There are 4 nested groupings, the coarsest first. Each group lies inside one group of the grouping before and may be the whole of it. The rows also spread widely along 15 directions, which tell nothing about the answers.
(in the rows, 128 means zero)
Known rows, each followed by its group in each grouping:
[152 129 102 122  88 106 144 119 113  98 147 167 166 124 105 118 156 153
 158 113 101 108 124 123 102 114 152 125 128  88 174 116 110 184 152 137
 137 189 127 115 127]  Desu k782 dad gozu
[ 95 114 153 110 105 100 143 144 135  88 157 142 161 117 120  89 145 122
 167 122 130 131 127 144  88 140 142 152 162 111 163  90 169 151 160 146
 120 126 100 139 113]  Dop k307 duki liko
[161  88 189 124  57 102 132 165 149 106  90 149 146 127 111 174 117 150
 120 119 112 112 101 147 104 116  76 125 146 111 151 117 144 124 184 141
 108 115 130 168 112]  Desu k454 sanap vul
[116 138  57 109 200 166 100  84 111 155 154 124 145 134 150  84 133 103
 113 134 105  94 104 130 130 123 123 132 155 102  99 151 102 118  69  88
 174 175 106 116 139]  Dop k307 ber loniv
[ 82 120  41 123 238 123  93 115 102 147 149 137 132 130 166 123 131 114
 104 143 147 129 156 154 164 126 194 124 110 143 113 125 123  79  82  83
 147 168 133 137 145]  keku k22 vapak Ler
[144 122  28 104 215 105 116 133 110 119 135 172 143  72 137 132 203 137
 124 147 114 153 132 145 102 129 166 115 155 119 136  92 138 167 111 126
 112 132 188  81 108]  Dop k681 fub tak
[115  54 118 130  80 139  73 184 146 135 125 145 118 150 115 123  94 112
 102  74 100 124 130 134 149 109 122 122 126 173 127 167 138  96  91  98
 154 145 109 136 152]  Desu k241 sifiz dinik
[144 154 111 110 144 124 111 107 147 104 119 121 115  84  96 142 167 113
 106 105 108 145  78 135 140 128 109  94 147 133 118 131 125 149 126 144
 116 155 187  62 120]  Dop k528 lanep vurob
[131 154 118 126 136 178 144 152 133 106 133  96 122 137 156 136  97 151
 138 165 128  98 154 109 134  94 126 145 115 101 137 137  73 109 123 113
 145 121 123 133 176]  Dop k681 fub podok
[100 134  84 116 174 149 165  85 132 108 161 113 138 102 144  51 142 106
 186 195 141 133  71 118 164 116 138 173 127 134 147 135 131 178 103 116
 183 170 120 127 180]  Dop k528 kefe Sulel
[134 197 118 131  96 124 203 126 125  98 142  85 136 162 144 113  90 154
 191 175 173 114 184 102 117 126 152 185  99  97 173  94  85 145 172 122
 139 126 112 144 144]  Dop k681 subaf seril
[186 146 129 146 112  74 122 100 103 183 109 170 116 176 124 141 169 113
  86 123 111  77 168 172 109 127 142 112 141  88 123 132 131 146 138 134
 117 141 150 121 102]  Dop k307 Fus ver
[112 111  51 134 215 137 130 143 109 123 147 125 110  57 123 123 184 128
 114 158 142 193 125 113 145 125 143 135 143 173 125 120 123 145  72 121
 146 106 163 107 156]  Dop k872 duzo pefid
[129 126 122 119 186 170 126 171 114 101 121 106 118  62 143 160 170 134
 122 154  99 175 129 101 119 128 120 118 168 105 114 106 103 124 107 131
 110  54 144 140 150]  Desu k782 dad des
[103 200 167 140 112  94 154  52 111 148 163 113 133 151 106  92 144 119
 129 116 173  93 147 147 104 157 135 117 136 115 129 118 120 123 162 131
 130 161 102 120  80]  Dop k528 lanep zapuz
[105  93 124 124 115  79  88 145 118 143  85 126 152 166 145 158  86 129
  93 131 147 113 166 132 111 117  75 150 123 153 116 145 105  45 175 104
 119 146 145 207 100]  Dop k872 Fovo Bafir
[176 139 149 167 121  89 173 124 109 122 101 123 100  68  78 193 205 163
  78 158 145 169 117 122 134 105  74 115 129 160 145 121 115 170 152 160
 114 100 200 113 136]  Desu k454 sanap les
[146  78  55 100 120 139 119 173 136 115 119 133 118  86 103  98 149  81
 144 114  90 206  96  97 142 146 121 155 149 177 122 133 159 190  78 120
 145 100 151 107 144]  Desu k454 zikas nidof
[ 98 130  84 122 179 106  84 114 118  96 150 132 148 100 102 146 182 102
  80 113 105 142 141 126 152 100 148 121 136 126 131 128 100 113 106 131
 129 207 162 127 159]  Dop k872 duzo damap
[146 136  40  97 134  72 111 155 125 131 102 109 137 171 147  99 106 109
 125 142 146 124 166 134  88 140  99 191 145 141 124 105 133 116 153  89
 126 124 163 115  93]  Dop k307 Fus Tob
[168 128 125 156 102 138 186  88 104 168 127 155 140 144 120 129 122 166
 146 157 136 104 121 119 125 124 118 126 118 108 146 144  97 170 121 130
 171 144  98 180 131]  Dop k872 Fovo geriz
[217  79 117 156  79 135 177 120 118 209  98 180 104 167 106 146 133 111
 124 125  93 139 104 145 167 144 142 123 142 127 120 147 167 204  61 135
 174  91  77 187 147]  Dop k307 duki sada
[138 182 171 171 142 158 187 175 135  97 163  84  93 107 106 176 150 172
 109 141 159 143 179 134 134 122 164 120 140  95 152  62 122 121 114 141
 115  48 102 118 168]  keku k810 muver noba
[ 44  90 133 129 196  80 116  91  95 160 118 142 147 114 168 127 118 112
 132 165 177 149 138 142 147 146 144 131 105 185 111 142 145  66 155 112
 124 139 137 215 100]  keku k22 vapak nena
[116 170 109  90 149  98 126 136 103 114 126 131 147 125 167 102 140 132
 165 151 136 115 187 114  50 158 144 145 148  87 134 105  99 124 180 116
  87 102 165 105  73]  Desu k295 susu Tapon
[117 113 153 162  99  99 155 119  81 198 124 142  92 142 137  90 139 121
 137 164 170 134 173 125 111 142 126 142 104 185 129 170 131 138 135 114
 142  82 135 152 110]  Desu k454 zikas nidof
[ 98 112  97 117 151 159  91 108 130 144 124 128 116 121 137 111  83 130
 118  98 132 116  96 124 153 129 131  90  99 169 103 180 108  90 101  98
 152 171 136  90 125]  keku k22 vapak Ler
[102 158 102 103 166 123  84  86 116  96 160 164 163  79  95 134 180 132
 111  75  95 124 127 122 100 136 164  61 146  90 132 122  87 128 128 146
 104 212 164  74  91]  Dop k872 Fovo Bafir
[ 90  88 134 141 124 117  73 165 120 119 158 174 136 127 107 164 132 143
  88  66 107 106 178 144 132 110 187  81 121 135 148 136 130  80 116 127
 115 170 118 128 126]  keku k810 muver noba
[116 133 142 137 192 175 138  79 106 162 162 168 138  91 139 125 150 161
 138 129 124  96  96 147 118 149 174  61 146  80 120 126 128 129  90 126
 138 124  87 131  99]  keku k810 muver noba
[138 150 120 109  97 123 178 134 135  83 124  80 161  94  86 138 121 153
 149 127 153 183 103  89  89 155  65 159 159 128 142  78 119 151 167 130
 124  96 119 156  94]  Desu k454 zikas nidof
[176 113 111 131 152 200 143 175 157 123 113 131  88  97 151 132 120 151
 144 166 108 126  82 138 152 103 131 119 135 106 131 133 120 153  80 121
 152  81 145  87 186]  Dop k872 Fovo Bafir
[174 126 109 124 103 140 183 111 131 122 121  92 153 125 115  78 137 126
 151 166 122 130  62 117 104 123  41 186 171 105 131 112 134 192 138 114
 173 110  95 157 142]  Desu k782 dad des
[113 161 137 143 143 115 156 136  82 131 167 117 124 109 129  73 217  83
 131 171 121 148 209 109  81 133 139 175 160 108 134 112 121 173 123 133
 122  81 131 137 145]  Desu k454 zikas nidof
[ 93  97 112 108 140 110  67 132 103 143 116 159 165 134 133 142 128 101
 101  93  94 129 175 112  99 143 126 112 150 121 102 147 102  75 129 119
 111 155 126 192  89]  Dop k872 Fovo Bafir
[134  85 118 171  90 115 162 149 127 161 132 121 109 158  98 117 108 125
 101 116 155 145 138 141 166 115 120 156 115 191 135 134 162 139  97 109
 178 119  80 166 167]  keku k22 vapak Ler
[ 53 138 170  89  95 158 130  90 157  94 140 115 127  84 111 102  57 138
 203  80 154 153  50  91 143 174 141  75 104 172 130 156 121 115 151 144
 129 154 122  86  82]  Dop k307 ber loniv
[111 112  81 103 146 190 127 144 136 144 138 113 107  87 125  80  97 116
 161 105 134 182  93  94 123 180 132 118 153 167  96 139 131 138  62 106
 154  70  98 102 110]  Dop k872 duzo pefid
[118 179 130 118  85 145 143 129 135  93 133  75 141 148 118 104  85 132
 132 113 133 108 158  89  97 123  88 156 120 111 127 133  77 115 160 116
 135 147 112 112 133]  keku k22 vapak Ler
[ 98 102 115 112 129 139 107 126  99 134 125 165 177 140 170 132  86 178
 150 143 127  72 161 108  79 108 120 117 115 109 143 165  72  82 165 111
 132 167 114 184  96]  Dop k681 fub podok
[190 128  91 122 114 111 127 184 123 118  97 159 143 139 114 209 140 143
  91  98  83 145 193 129 104 131 153 116 152  79 132  84 113 136 133 137
  94 101 138 151 122]  keku k22 vapak nena
[147 131  98 142 114  69 132  94  79 153 104 143 134 155 119 150 175  76
 103 164 103 135 185 100 159 112 129 165 100 138 129 166  91 156 132 134
 139 181 171 195 154]  Desu k454 sanap les
[167 189 130 118  90 143 166  65 131 161 127 150 132 172 110 160  82 151
 163  90 134 104 120 132 145 185 197  65 117  70 131 115 100 143 121 128
 135 152  79 143  86]  Dop k528 kefe Sulel

New rows, each followed by its group in each grouping:
[152 136 107 117 130 144 103 122 116  90 137 144 177 110  88 192 156 162
  83  81  69 104 140 105 110  99 118  89 158  64 142 126  61 124 125 135
 124 199 127 141 133]  Desu k295 susu Tapon
[177 142 101 126 126 126 106 117 111 149 130 145 131 146 131  74 197  64
  96 129  56  86 157 142  92 104 106 155 174  75 110 146 121 183 108 124
 134 147 141  93 146]  Dop k681 subaf seril
[169 112 105 143 105 129 132 155 133 118 141 169 127 118 103 144 158 172
 105 109 109  97 134 151 110  86 138 104 134 116 164 123 122 162 122 133
 139 154 141  80 145]  Dop k681 fub tak
[143 132 175 155  70 114 179  86 106 183 138 159 114 134 128  48 136 154
 166 139 162  84 119 147  67 139 102 122 130 145 146 156 144 181 165 129
 146 108 109  91  78]  Dop k681 subaf seril
[107 135 194 150 134 135 107  94 108 156 150 154  98 112 135  99 176 117
 112 140 124  81 121 163 130 105 150  83 114 123 131 178 120 126 125 131
 129 155 156  81 141]  Desu k454 zikas nidof
[125  88 128 133 107 103 163 136 121 174  82 113  97 154 157 110  82 105
 163 180 168 160 121 124 156 151 103 177 109 196 117 154 158 128 132 116
 150  65 132 189 126]  Dop k307 duki liko
[164  81  44 127 100 126 146 162 105 127 119 154 158 114 105 142 112 192
 140 114 125 149 119  95  94 123  99 135 134 151 154 126 105 155 124 104
 158 132 116 147 109]  Desu k782 dad gozu
[114 155 144 136 107 102 165 182 120 103 127  77 130 129 123 138 124 137
 126 139 166 166 211 106  82 142 100 177 155 141 138  76 120 105 174 127
 101  47 117 167 112]  Dop k681 subaf seril
[123 142 134 117 123 137 135  91 121 169 139 145 109 146 146  54 135  63
 167 137 110 121 125 135 137 163 166 132 132 115 106 152 140 169  94 125
 149 125 116 119 128]  Dop k872 Fovo geriz
[186 146 151 162 112 137 173 123  83 209  96 158 100 152 145 176 136 149
 122 159 125 119 195 115 102 154 135 108 139 103 110 143  97 139 119 136
 123  41 108 193 100]  Dop k528 lanep zapuz
[132 130 151 102 139  88 113  91 120 117  77 151 131  95 128 200 150 110
 141 129 105 165  91 125 165 153 156  73 110 118 120 131 119 130 168 163
  83 145 198 153 100]  Desu k782 dad des
[140  95 114  86 136  89  79 124 122 161  65 129 123 123 154  97 148  42
 117 150  95 152 101 133 109 155  63 157 157 151  74 160 158 131 145 113
 106  96 193 139  90]  Desu k454 zikas nidof
[ 88 118 176 127 115 150 168 144 130 116 131 123  92  67 117 125 128 128
 179 132 146 201 110  92 142 167 152 108 124 179 131 135 145 152 119 163
 118  56 131 125 124]  Dop k307 duki sada
[ 94 133 173 148 166 142 128 149 124 106 141 114 130  89 116 184 143 164
  82 108 145 141 147 143 121 122 134  85 149 119 126  94 120  73 135 135
 105  97 112 149 130]  keku k22 vapak Ler
[ 63 116 169 122 119 155 116 192 128  49 160 105 149  88 142  81 153 100
 141 149  86 128 184  84  92  79 107 182 145 115 148 139 100 126 155 146
 120 126 130 133 194]  keku k22 vapak nena
[ 64 165 141  76 136 149 127 106 138  85 142  92 141  78 142  47 122  84
 198 138 126 161 102  79  93 173 109 145 145 126 108 132 111 141 153 140
 115 117 147 100  99]  Dop k872 Fovo geriz
[118 129 139 144 133 133 138 137 143 134 143 143 102 149 144 141  97 165
 140 144 167  94 124 172 170 111 190 104 101 132 162 126 129  98 123 109
 147 145 116 118 160]  Dop k528 kefe Sulel
[167 105 163 156  61 125 153 166 161 104 136 171 107 131  98 167 117 192
 135 110 134  90 100 173 153  84 161  91 106 130 197 126 143 154 144 148
 143 159 131  88 163]  Dop k528 lanep vurob
[128 141 109 131 152 110 150  76 111 115 122 141 137  48  68 194 182 161
 107 106 133 188  96  97 139 140 121  62 126 164 130 122 103 159 135 167
 111 153 181 118  92]  Dop k681 fub tak
[113 163  91 127 159 135 130 142 120 124 145  76 121 150 154  78 130  98
 118 171 145 117 174 121 120 113 107 191 137 120 117 124  96 108 115  95
 152 121 132 126 166]  Dop k872 Fovo geriz
[125 106 156 172 111 173 125 166 116 112 152 156 115 124 120 180 131 171
 102 132  97  95 175 110 167  57 169  98  92 114 170 170  59 112  95 143
 156 173 124 152 217]  Dop k872 Fovo geriz
[141 147 173 113  75 129 183  93 166 115 122 112 135 150 125  98  77 129
 190 143 147 103  52 147 143 140 112 145 128 103 149 114 154 163 160 136
 156 138  93 134 130]  Dop k307 ber loniv
[126 135  81  84 124  81 138 150 129  91  93 124 163 114 138 149 105 147
 166 149 147 167 143  97  89 158 108 157 139 131 142  92 113 123 193 127
  96 109 166 159  77]  Dop k528 kefe Sulel
[133 125  98 146 126 118  90 141 121 115 147 157 141 146  98 181 138 158
  68  83 109  93 174 145 143  84 163  91 117 106 153 132  80  91 113 121
 135 213 136 125 154]  Dop k872 Fovo Bafir
[ 83  90 126 147 141 105 139 132 119 131 168 143 133 100 106  89 160 131
 125 126 158 146 118 149 122 123 125 139 153 184 149 122 171 134 118 124
 155 131 102 145 127]  Dop k528 lanep vurob
[ 98 184 105 130 111 134 143 126 128 100 190  86 146 110  75  83 126 173
 112  73 176 130 151 112  60 147  99 124 159 137 139  90  94 113 137 107
 139 142  97  64  85]  Dop k872 Fovo geriz
[138  96  87  99 139 152 114 135 143  85 111 111 140  89 115 132 140  97
 138 132  77 167  57 101 173 112 104 141 140 131 123 140 122 160 102 130
 151 156 148 139 178]  Desu k782 dad des
[150 157 125 137  99 143 167 159 146  89 127  69 134 144 113 144 109 140
 121 153 137 126 142 108 128  99  72 183 146 111 146 106  99 126 142 121
 152 114 108 163 174]  Dop k528 lanep vurob
[154 123  79 119  86 158 147 151 144 147 141 122 106 149 101  85  87 121
 153  83 128 146 117 118 127 166 144 135 149 150 125 120 152 166  76 106
 165  99  80  95 120]  Dop k307 Fus Tob
[108 127  96 142 114  69 106 113 120 130 152 130 146 151  76 145 133 129
  74  62 155 128 160 157 139 122 144 117 126 168 143 109 135  96 137 112
 133 199 118 130 105]  Dop k681 subaf seril
[185 154 113 127 146 102 149  74 130 168  82  96 125 141 106 180 126 126
  92 124 149 149  60 161 159 164  86 106 151 117  88  96 141 120 126 109
 135 111 128 164  95]  Desu k782 dad gozu
[122 108  82 112 156 126 116 128 125 148 104 106 113 125 156  96 103 118
 142 154 152 140  82 135 145 136 100 148 120 171 106 148 134 110 121  86
 153 117 151 119 126]  Desu k782 dad gozu
[ 60 144 147 143 169 125 142 153 115  91 157  52 124  91 136 100 146 134
 119 171 182 157 145 114 120 109  85 174 142 165 130 109 114  80 148 107
 136  90 129 144 159]  Desu k782 dad gozu
[114 107 128 163 110 100 120  80 103 200 136 161 108 167 130  95 111 150
 105 131 172  73 127 160 140 111 125 104  94 185 134 193 118 103 127  96
 169 182 124 122 117]  Dop k528 kefe Sulel
[153 139  96  99 116 115 106  93 138 132  85  80 133 137 113 117 113  89
 106 114 114 135  64 118 138 136  42 144 142 139  84 150 114 124 138 103
 142 153 158 119 114]  Desu k782 dad gozu
[ 78 138 172 133 133 167 132 139 102 137 146 152  93  91 143 136 133 115
 171 114 114 164 188  89 142 160 222  75 106 141 126 155 102 125 104 153
 103  82 126 132 126]  Dop k681 subaf seril
[140 128  79 155 126 138 142 190 104 113 159 131 110 107  86 152 184 126
  93 113  98 180 217  86 129 114 164 139 155 140 146 113  99 159  75 138
 134  95 119 134 180]  Dop k528 kefe Sulel
[107  98 142 166 130 104 114 149 109 172 171 170 106 150 106 132 153 124
  78  82 137 117 176 181 142 125 191  99 147 151 138 121 165 105  82 117
 146 124  79 135 137]  Dop k307 ber loniv
[171 121  78 113 146 134 151 169 118 130  93 133 119 125 164 129 134 119
 160 188 103 145 152 105 112 129 126 173 146 107 131 118 120 168 121 128
 129  69 157 148 145]  Dop k307 Fus Tob
[127 101 124 121  96  53 122 159 167 108 104  95 116 138  91 100 136  59
  93 100 144 175 102 173 151 138  87 179 152 190 116  89 217 140 150 125
 123 114 146 116 135]  keku k22 vapak Ler
[175 199  59 106 122 126 151  91 121 107 135 106 153 141 102 127 154 108
 135 118  97 133 151  93 112 146 132 144 141  61 129 101  76 180 117 120
 136 164 137 112 124]  Desu k241 sifiz dinik
[140 139 172 163 110 117 149 109 111 147 132 138 112 104 104 136 157 176
  96 131 147  98 118 138  95  99  77  98 137 139 141 150 107 135 155 143
 133 126 147  89 115]  Dop k307 ber loniv
[136  91  68 130 173  91 109 123 103 139 113 160 122 101 127 149 178 110
 102 158 120 154 118 138 167 110 141 133 115 167 133 146 133 145 107 118
 140 162 188 135 150]  Desu k454 sanap les
[ 45 140 120  93 192 177 106 106 142  80 149  74 162  89 156 102  82 141
 154 152 155 124  78  99 131 123  91 135 128 129 118 137  79  58 136 102
 148 168 124 146 134]  Dop k872 Fovo geriz
[106 150 115  83  90 125 134 169 165  44 157 107 152  93 120  54 117 143
 189 116 144 131 111 116  56 137 110 166 155 114 167  88 131 157 179 130
 117 132 140  43 107]  Dop k872 duzo pefid
[146  56 124 141 151 155 128 137 106 145 120 188 121  67 136 136 172 160
 138 153  93 134  71 130 137 101 129  88 136 138 143 164 131 169 101 138
 148 119 144 134 150]  Desu k782 dad des
[172 183 104 110 102  75 156 128 150 109  92 101 111 130 107 152 123 144
 131 134 165 149 122 136 114 153 104 135 130 135 137  88 124 144 184 131
  99 109 189  77  91]  Dop k528 kefe Sulel
[128 134 172 127 129 163 161 145 142 155 126 107  74 116 154  61 129  83
 174 160 134 149 107 138 128 168 135 147 163 135 104 125 179 165  97 131
 138  20 107 108 137]  Dop k307 Fus Tob
[156 136 137 158 120 140 183 111 135 112 157 137 132  95  92 111 168 169
 135 148 140 119  87 144 124 101 115 126 143 108 167 106 128 187 122 144
 161 145 115 107 158]  Dop k872 Fovo Bafir
[104 173 177 127  99 101 175 101 155  72 145  89 117  78 102  57 163 120
 172 162 167 142  79 128 110 123  85 158 129 145 157 112 142 183 189 161
 123 136 177  54 133]  Dop k872 Fovo Bafir
[192 136 170 147  84 135 149 125 126 180 105 164 106 154 119 159 132 144
 112 116 109  99 135 155 113 143 134  85 155  87 120 132 127 146 123 136
 122  82 103 143 110]  Dop k528 kefe Sulel
